The same things were measured in two ways. Each way mixes the same 4 hidden numbers, adds some noise and spreads widely along 3 directions of its own, which tell nothing about the thing.
Some things both ways: the first way, then the second way.
[  3  -3   7  -2  -4   1   3   7   2  -9  -3  -1  -3 -11  11   0]
[ -9  -9 -10   3 -10   9  -4  -9  -6 -21 -10  -8  11]

[ 0  7  8  5 -2  0  1 17  6 -4 -1  8 11 -5 15  6]
[ -9  -3   1   1   3  -7  -6  -3  -1 -26 -15  -8   8]

[ 0  3  1  0  1  0 -2 14 20 12  0 -9  9  3 14 -5]
[ 21   6  -1  -3  12 -17 -16   6  -3 -25   5   5 -12]

[ -2  -8  -2   1   2   2   5   6   1  -4  -3  -4   3 -15   4   5]
[ -1  -6  -8   1  -1   4  -6  -9   7 -21   0   0   6]

[  1 -17   7  17   5  -4  26  23   8  -9  -9  11  17  -9   8  15]
[-11 -21  19 -12 -10  -7  -4 -21   4 -21  -7 -10   0]

[  4 -12   5  21  13  -7   7  39  12  10 -16   9  18 -10   5   5]
[  5 -11  14  -1 -13 -33  -8  -4   7 -11 -18  -9 -17]

[  7 -16   2  24  11  -7  22  33   5  -3 -13  10  20 -15   5  16]
[ -5 -21  27   1 -18 -21  -5  -8  -1 -24  -5 -15  -5]

[  5  22   9   9  -7  -3   0  20  -1 -15   6  16  14  -5  23  18]
[-22  -2   9   7   6 -10  -5   4 -14 -38 -28 -19  19]

[ -8 -22   0  -2   3   6  19  -4   9  -6  -1 -10   9  -7   2   3]
[  9 -19   8  -3 -16  11 -13 -13 -20 -23  20   0 -12]

[  4 -10   3  12   7  -2  11  16  -1  -8  -6   6  12 -14   5  11]
[ -6 -15   8   5  -3 -11 -12  -5  -1 -16 -18  -3 -10]

[-12   4   2  -8  -4   7  -4  -3   3  -4   5  -5   7  -5   8   3]
[  2   0 -16  -5   7   6 -11  -5  -7 -19 -11   3  -1]

[  6  -2  15  -4   1   0   2   5   5 -14   5   7  -2   3  17  -5]
[ -9 -16   5   6  -3  14  -8  -8 -12 -33   9  -2   9]

[-13   5   5 -10 -10   7  -8   7   5   1  -7  -3  -4 -12   6  -4]
[ -3   3 -24   1  -1   7  -3  -8   7 -14 -13  -3  12]

[ -2   0  -5   2   6   3  -5   4  -8  -4   0  -5   8 -15   1   6]
[  2  -4  -8  10   7  -3 -11   1   4 -22  -3   4   0]

[ 3  0  3  5 -9 -1 13 18 20  0 -5 -2  5 -6 17  6]
[  0  -1   6  -3   0 -12  -9   0 -11 -30 -10 -10   4]

[20 10  7  3 -3 -6 -6 22  4 -4 -2  4 -7 -7 19 -2]
[ -8   2  -6  14  11 -12  -8   8   3 -28 -21  -6  11]

Other things, the second way, with their names:
<283>: [  5  -6  -6  -4 -14   5  -6 -12  -7 -19   3  -6   0]
<289>: [ -6 -15   2   8  -9  16 -10  -7 -22 -30   5  -4   3]
<118>: [-14  -9  -4  10   3  -2  -9  -2  -3 -20 -26  -4   4]
<185>: [-21  -3 -24  36  18   7  -6   9  21 -28 -19   4  29]
<54>: [-19  -5 -11  22   3   1  -2   2   6 -26 -22  -9  22]
<374>: [ -9 -15  12  15   6  -4 -12   3  -7 -33  -2  -1   3]
<57>: [-15 -18  -2  17  -6   8  -6  -8   2 -23  -9  -4   9]
<232>: [ -3 -13  -8   7 -12  -6  -4 -12  19  -6 -13  -2  -3]
<328>: [ 20   7 -20   3  11   1 -12   3   9 -22  17  13  -1]
<330>: [ -2  -8  10  -5   2   5  -9  -6 -16 -38  12  -4   8]
<371>: [  8 -14  -3   0  -7  17  -8 -15   2 -26  31   9   1]
<197>: [ -9 -16 -10  23  -4  -2  -7  -5  22 -11 -11   4   1]
<382>: [ -5 -11   1   0  -3   7  -7 -10  -6 -27   2  -3   6]
<22>: [ -6  -8  -9   5  -3  -4  -8  -7   5 -12 -20  -2  -2]
<137>: [ -3  -8   3   0   0  -5  -8  -7   3 -23  -5  -3   2]
<384>: [ -6 -11 -21  29  -8   9  -4  -3  21 -14  -2   4  11]
<362>: [  0  -8   5   1  10   1 -12  -2  -5 -33   7   4   3]
<316>: [ -1 -10   3  -4  -6   9  -7 -12  -7 -29  13  -3   6]
<355>: [  3  10 -18  16   8  -6  -7  10   5 -29  -6  -3  16]
<379>: [  0  -6  -2   0  -6  -2  -9  -6  -8 -19  -9  -6  -2]
<369>: [ 11   9 -18 -19   6  16  -6 -13  -9 -29  14   2  11]
<193>: [-18 -10  -4   8   3   5  -3  -9   6 -27 -13  -4  18]
<125>: [ -3  -9   3 -10   4  -1  -7 -14   3 -23   0   0   1]
<212>: [ 20  -9   4 -14 -14   5 -13 -13 -14 -20  22   2 -17]
<47>: [-25 -16  -1  18  10  15  -3  -6   7 -38  -3  -1  27]
<2>: [ -8 -10  -9  21   6   5  -8   0  13 -25  -1   5  11]
<64>: [-11 -25  12  12  -5   3 -10  -7  -4 -25   0   0  -3]
<275>: [  3 -13  11   7  -1   6 -12  -3 -11 -36  21   2   1]
<221>: [  9 -17  -5 -13   1  20 -10 -24  10 -19  28  15  -6]
<322>: [-17 -11 -15  26  -5  -8  -1  -2  29 -11 -25  -6  14]
<134>: [ -4  -9 -17  14  -2   2  -2  -8  27 -14  -4   3  11]
<43>: [-12 -24   5   9  -9  19  -6 -14  -3 -30  16   0   9]

Some of these things the first way, each followed by its name:
[  3  10   7  -3  -6   2 -10  15  -9 -11  -7  10  -6 -21   9   4] | <54>
[  4  -8   2  -2   1   4   9  -5  -3 -16   6  -4   0  -8   9   5] | <289>
[-12   8  15  -7  -9   7  -4   3 -11 -21   0  16   0 -16  10   7] | <47>
[  1  16   1  -6  -5   2 -19  13   1   5  -2  -4  -2 -10  11  -5] | <355>
[ -6 -25  -8   2   2   3  23  -1  19   2  -4 -19   9  -6   0   4] | <212>
[  7  -6   6   2   3   0   2  15   2  -5  -8   4  -2 -11   7  -3] | <22>
[ -6  -7   5   2  10   3 -12  15 -17  -4 -13   9   2 -24  -7  -2] | <197>
[ -1  -1   5   1   4   3   0   5  -3 -10   5   3  10  -4   9   5] | <382>
[ -3  -1  10   3  -2   1   4  13   0 -11  -3   8   8 -10   9   9] | <374>
[ -4 -10   3   5  -1   1  18   8  10  -7  -3  -2  11  -7   9  11] | <125>
[-10  -1  -5  -9  -1   6 -11  -2   7  11  -3 -17   1  -9   2  -8] | <328>
[ 4 -5  7  6  2 -1  6 16  7 -4 -4  3  6 -6 10  3] | <137>
[  0  -6   3   1  -8   2  19   4  16 -10   4  -5   5  -3  15   9] | <330>
[  2  18   6 -10  -5   6 -26   6 -24 -14  -2  10 -11 -25   5  -2] | <185>
[ -6 -11  10  -3   1   6   7   0  -5 -16  -2   5   3 -10   4   1] | <43>
[  0   3  13  -2  -4   1   0  13   2 -10  -4   9  -1  -9  13   1] | <118>
